The rows of a group lie close to one hidden flat surface of 12 dimensions, which passes through zero. Surfaces can cross.
Some rows, each with its group after it:
[  0 -11   8  -3  39 -28  14   9  -4   1   3 -20 -17   6  12  -5   2 -10
  18  12  17]
(0)
[  4  -1  11 -14  -8 -20  19   0   9   1   9 -20  10   2  -1   3  28 -19
 -11  -6  18]
(2)
[  7  -4  11 -16 -34 -13  -7  13  -8 -27  14 -18  16  -5 -18   2 -11 -21
 -10  -5   4]
(0)
[-11  -6 -22  -5 -17 -13  -6   4   0  21  -9 -16  10 -17  26 -22  26  10
  -5   1 -13]
(3)
[ -7   4   4   5 -20  22  -4 -10 -32  10  -7   6 -15   3   8  -8   0  23
   3   6   0]
(2)
[  3 -10  -2  -8 -31 -15 -19   1  15   1  24 -15   0  -9  -6  10  -9 -24
 -16   6   1]
(3)
[  9 -18  12   0   2 -14  -4  10  26   1   6  -9  23   6 -13   5  18  -9
 -14   9   6]
(2)
[ -6   4  10 -14 -10 -24   8 -21   6  18 -15  -4 -28   1  21   0   3   5
   5  18   3]
(0)
[-11  -4   4  -9  -6   6  25   6  -5   2   2  -1  11   2  21 -30   7   0
  18  -1  -4]
(1)
[-12   9 -28  -5  -6 -16   1   2  -7   4   7   4  -5 -13   7  -2 -18 -11
   2 -16 -17]
(2)
[ 11   2  13  -4  16 -19  33   4  -4  -1 -14 -11 -19  -8  17 -24  10  11
  24  25  12]
(2)
[  7   0 -12  -8 -29 -15   7  -9   5  18   2 -26   9  -6  34   1   3  -1
   5   9 -19]
(1)
[  5   7   7  12  -5  -1  24  -1 -46  -8   4  -7 -19  10   6  14  -7  -1
  14  -1   7]
(2)
[ -6 -14  -6  14  12 -15 -15  21 -14 -22  -8  -7  20   3   1  -1 -29  10
  10  12 -21]
(3)
[-25  -3 -14   1 -13 -14  16   6 -22  -5   4 -11  21  14 -25  -4  11  -6
  12  17  18]
(1)
[ -6  -6  13  -5  -8  12  -7  -5  14   7   1  15  -6  -7  24 -15  -6   5
 -22 -21 -16]
(1)
[  3   9   0   2  -2   4   5  -8 -20  24   6   0 -16   9   7  21  37  -6
  -2 -16  12]
(2)
[ -9 -15   7  27   1  -4  -3  -8  -9  19  15 -17  -5  13  34  18  11  -2
  -6  12   3]
(1)
[ 49   3   4  -6   8  -1  11  21  -7  11   5  -2  21 -15 -14 -18  15  14
   1   3   3]
(3)
[  5  -5 -16  21   1  -7   9  10  -9  11   8   7  -3  -4  11   0   1   1
   6   2 -20]
(1)
[ -5  13 -12  -8   8  11  24  -5 -26   6   7  -5  -8  -4   6 -12   6  -3
   9 -21  12]
(0)
[  5  -6  24  -7   4   1   0   6  -6 -14   4   6  -7   3  15  -6 -28  -4
  -4 -16 -12]
(1)
[ 10   7  25 -11 -16   6 -23   6   7 -15 -10  19 -22 -10 -11  -8   1   1
   5  11   8]
(0)
[-11  -9   3   0  -1 -14   0  11 -16  11  10  12   8  17 -14   7  14  -8
  -5  -9   1]
(2)
[  0  -5   1   2 -25 -11   7 -11  15   4   3  -3  10  -2  11  12  -1  -6
 -32 -16 -18]
(1)
[ -2   9 -21  -5 -18   2   6  -7  -5   9   1  -8  13  -9  10  -1   6   0
  -8 -16 -11]
(0)
[-40  -8  13  13   5   0  10 -16  10  -4  -4  11   6  22   2   4   0   0
 -11   2   9]
(3)
[ 26   6  -9  -5  -1  -4  -1  -3  24   4 -11  -1   7  -8   0   9  -4   6
   2   7 -17]
(3)
[ 18   3 -17  24 -12  -2  10   2  -5   0  22 -20  14  -1 -25  32  23 -17
 -11   6  14]
(1)
[ 25  -6  -6   0 -12  -2   0   5  14   3  -3 -11  33  -3  -9   9   8   7
 -13   2 -16]
(3)
[ 16  17  10   9  13  18  18  -5 -16 -14   4   9  13  10  -9  21  -2  -1
  -2 -21   7]
(0)
[  7   2  -6 -23  11 -24 -13  -7  38   7 -23  -8  -2 -10  17  -5 -11   6
   7   8 -18]
(2)
[  0   4  11 -10   0 -10  -8   9 -22   1  11   2  24  -3  10  -9  -1  -2
 -12 -21   6]
(0)
[-17  14  25  -5 -13  -7   6  -4 -13 -26 -19  19   6  11   5   5   0   4
  -2 -13  -1]
(0)
[ 16 -10  16  -8  10 -10  15   3   2  -5  18  -5  15  13 -27   3 -20  -9
  -6   7  14]
(0)
[ 23  -6  -1 -18   7   4 -29   2  -3  37 -11   2 -20   0   9  -2  10  17
   2  -2 -12]
(3)
[ 28  16   3  -2  -8   8   2 -17  13  -8  -8  -7  15   0  -4  24 -17   6
  -4   3  -8]
(3)
[  0  12 -17   9 -29 -15  24  -7  -1  -3  10  -5  13 -11   0   6  -8  -8
  -5   5  -8]
(3)
[ 27   4  -5   6 -20 -12   3   0  -7  16   8  21  -3  -3 -15   9 -23   8
   0  15 -18]
(0)
[-30 -11   2   2 -11   4  -2   2  -2   5   1  23   8  -2  -5 -36 -16  17
  -8  11  -3]
(2)
[  5  10 -19   9   1  16   4  10   7 -19 -14   7  28 -17  -7 -17  -1  15
   6  -1 -15]
(3)
[  9   7   2 -17   9   5 -18   9  14 -12  -5  -6  -2 -23   4 -24  -4   0
  10   5  10]
(3)
[ 16  14  -5  -9  -6  17   5  -9  -7  20   0   6   2   1   2 -10  -3  14
  24  19   2]
(1)
[-21  -7  -1 -11 -21   6  -1  -4  23  -2  -8  -4  27   3  -6 -11  27  -2
 -20  -9   1]
(2)
[ -4  10  -7  18  20  38 -13 -12  -2   2 -11  11 -13   4   2  12  11  13
   6  -3   5]
(1)
[ 11   7 -15  21  -6   2  18 -10  -2   5   1  -2  13  11  -8  29   0   3
   5  11 -12]
(1)
[  2  10 -24  -4   1  -2  -4  -4  15   9  -4  -9 -11 -22  22  -5  10  -3
   3  -7  -8]
(2)
[ -4  -6   1   7  20  23  12  15  20 -36 -11  -8  22   5   5  -6   6  -7
  15 -13 -11]
(1)
[-14  -2 -21  -1  -6  -4  -7  13 -15  -7   2 -30  -2 -10   9  -7  22 -12
  17   1   8]
(1)
[-23   2   1 -27  -2  -9 -18 -10   5  10 -19  11   3  18   2   8   4   1
  -3 -22 -11]
(2)
[ -2  -3  -1 -17   1   0 -19 -11   8  37   5   7  19  -4  14 -19  -4  17
 -19  -5  -2]
(0)
[  2  11 -28   5  13  -1 -20  -1   2  20   9  11 -14  -7   8  20  -2  -9
   1 -22 -15]
(2)
[  1  21  -9  20   0  16 -10  -5 -13 -13   8   5  -4 -27  14 -10 -21   8
   9  13  10]
(3)
[  1 -20 -10  17  21 -13   1  27  -6  12   3   7   1   3  -3  -7  16   2
   8   5 -12]
(3)
[ 12  -8   7  19  17  -4   2  -8  19   4  -7  15  10  21 -13  25 -21  12
  -2  19 -15]
(0)
[ 13   9 -19   2 -19  13  -9  -5 -19  25  15  10   5 -12   0  -1 -11  10
  -9 -10 -13]
(0)

New rows. What belongs after each?
[ -5  -4   6 -10 -17   7  -6  -6   0   3   7 -27  10   3  21  -7  12  -5
   5   6  11]
(1)
[-12 -13  -6 -15 -11 -38   9  17   4  -4   5  -9   4  -6  -3 -17  -1 -16
   4   2  -6]
(3)
[ -4   0  10 -12 -16   3 -12  -3   0  -3  22 -13 -17  -8  -3   1   3 -24
  -7  -6  23]
(3)
[ -4   9 -19   5 -10  14 -12 -11  10  10  -9  18  16   3 -37   8   3  17
  -6  14   2]
(1)
[ 16  -2   3 -12  -8 -19   5   0  25   8  -5  15   6 -10  -6  -8 -13   3
 -15  -2 -21]
(1)
[ 25  13 -11 -17   9   8  22   1  13  12 -23  14   2  -3 -10  -8  17  14
  11 -12 -16]
(3)
[-26   1  24 -15  -7  10  11 -26   6  10   7  15 -23  22  -8   6   8 -13
 -12 -11  24]
(3)
[ -3  10  -6   6  14  20  21   4   3 -32 -16  -9  -2   0  16   5  10  -8
  13 -27 -11]
(1)
[ 10 -12 -19  -1   8 -25  16   9  -3  13  13 -10  20   1  -6  -3 -19  -2
   1   5 -14]
(0)
[  5  -8  19  -5  29   3 -15  17   5 -13   7  12   7  14 -24   5  -3 -11
   0  -6  13]
(2)
[ -9 -12  -4  28  37   1   8  -2   7   6 -10  16  -8  20   0  11 -11  13
  13  19 -11]
(0)
[-21 -13   8   2  -3  -7 -12  -6  -6  10  -5  18  10  21  -4  -5 -26  17
   0  18  -9]
(1)
[ 14  13 -22  18   7   6   6   9 -25  15   6  33 -26 -15  -9  -1  -6   9
   8 -10 -14]
(1)
[ -1   2   0  -2  -2 -12  -2  15  -5 -13 -11   7 -32 -10  -1 -11   1  -3
  25  14  -3]
(0)
[ 16  -1   5 -10  24  -2 -25  16  -6   1   3  24  -8   2 -19   1 -25   3
  13  -1  -5]
(2)
[ 22   0  -5  19  -4 -11  17   8   0 -15   9  -3   0  -5  -1  29 -11 -15
 -11 -20 -23]
(1)
[-50  -4   7   0  17   2  -2 -17  15 -12  -8   6   8  17  11   2  -9  -5
 -15 -17   7]
(2)
[-10  13 -14   8 -39  19   1 -11 -16   6  17  17  11 -17  -8 -14 -10   7
 -15  -2   1]
(3)
[ -1   3  13   4   0  -2  -3 -18 -22   5 -10 -14   4  14  22  17 -11  18
  -7   4   0]
(3)
[-19  -4  -1   0 -18  15   6 -11  15  -8  -4 -27  28  10  12   3  24  -7
  -4   0   5]
(1)
[  5  -8  12  15  22   2  22  17 -35 -14   1   9  11  26 -20  10  -6   5
   7  -9   0]
(3)
[ 17   2  19  -4  11  -8  -6  -4 -17  28   9  22 -13  19 -13  19  -2   5
   1   3   8]
(2)
[-25   5 -13   1  -8   8   2   3 -11 -15 -15   9  17  -6   3 -23  -8  14
   4  -6 -10]
(3)
[ -9   3 -27  -9  -6  -4   0  13  21  14  13  23  17 -18 -19 -20  13 -13
 -11 -21 -10]
(2)
[ -5  19 -13   2  -3   4   7 -10 -22  -2  -1  -3 -24  -8  -5  13  16  -5
  -4 -16  15]
(1)
[  2   4  21 -27   9  -2   1   4   9 -17  -2   8  -6  -8 -17 -20   0  -7
 -10 -16  21]
(1)
[-19   1  -3  15   5  28 -12  -6  -5  -1   7   1  -7  -2   9  -2  12  -1
  -8 -10  14]
(2)
[ -9  -4   2   7 -10   4  -3  -6  14 -17   2  -1  27  11 -40  22   4  -6
 -29  -3  11]
(1)
[ 11  -2  27  -9  -5 -10  25  -4 -10  10  -3   0 -11   0   3 -27   3  15
   6  28  20]
(2)
[ -7 -11  19 -12 -15 -14   6   3 -13   7  15 -10  -3  -1  24 -17  -6  -8
  -6  -4   3]
(1)
[  0 -12  20 -15  -3  -8  -9   3   9   4  -6 -16  -8 -12  16 -36   9  11
   2  26  16]
(2)
[  7   7   5 -28  15  16 -31   3  -3 -13  -7  -9  10  -5   6  -9 -21   4
   3 -21   3]
(0)
[ 12  -4 -10 -10  -8   5  -3  20 -22   3  13  12 -20   0 -24   1  -6 -12
  10 -16  -9]
(3)
[  2  -7   3   4  -6   3 -15   4  -3 -19  -1 -19   6   4   0  14 -14  -4
  -2   3  -5]
(2)
[-18   7  -1 -10  17 -19  -6 -17  16  13 -25  20 -17   0 -13  -3   9  15
 -11   8  12]
(1)
[-13  -8  19   2  10 -26  24 -10   4   4   2  -8  -3  18   9  10   9  -9
  -6   9  14]
(3)
[-14   1  -6  -6 -18   6   2  -8  16   2   5  30  -8   7 -26   4 -19  -9
  -2  -4 -11]
(3)
[ -4  11   6 -22  -2 -25 -10 -17   4   2 -22  -5  -9  -9  28 -10 -32  16
  12  17  -7]
(3)
[ -5  -7  -9  -3  -9 -11   5   5   0  20   5 -12  -1  -9  33 -19  15  -1
  13   9  -9]
(1)
[ 24  17   1 -31  -1  -8  16   0  -3  -9 -16  -3  -7  -4  -6  -2 -11   0
  16 -10  -6]
(3)
[-42 -17   9   8 -12  16 -28   2  -6 -17  17  -7   4   4   0  -8   1 -13
 -18  -6  19]
(3)
[ 22  -8  -7  16  12 -16  17  22   3  -4   7 -11  -5 -20   5 -17   5   0
  17  25   0]
(2)
[  1  -1  34  -7  27   6  11   7 -19 -13   4  -1 -13  14 -10  -6  16  -7
   9  -3  38]
(2)
[ 15   6 -18  -2 -11  11 -16   3   5  14  10   3 -15 -19   0  -1   9  -3
   1  -4  -6]
(3)
[ 21  14 -22 -18   5   3   5  18   3  -5  -7 -16  -2 -21  -1 -20  15  -5
  36   7   3]
(1)
[  3  -1  -4  23  20  -9   2  16 -22   6  19  19 -21  -9   0  -9 -15  -1
  18  18   6]
(3)
[-18  19  -2 -15  -1  18   7 -20   1 -11 -10  10  -2   3  -1   3 -10  -2
  -3 -26   3]
(2)
[-15   3   0   6  31   6   2  -9   2  13 -14   5 -12   3  25  -6  15  11
   7  -3   6]
(0)
[-14  -7   5   1 -13  -3   6   3 -12  17   7  18   9  15 -14  -3  13   3
 -10  -5   3]
(2)
[ -7   4   4  10  24  14  11  -4  13   5   5  22   7  14 -15  13  23  -8
  -9 -17  13]
(2)
[ -2  14 -23  12 -17  11  -6   0  16   7  16  27  -4 -34  -8 -22 -11   1
   3  14  -4]
(3)
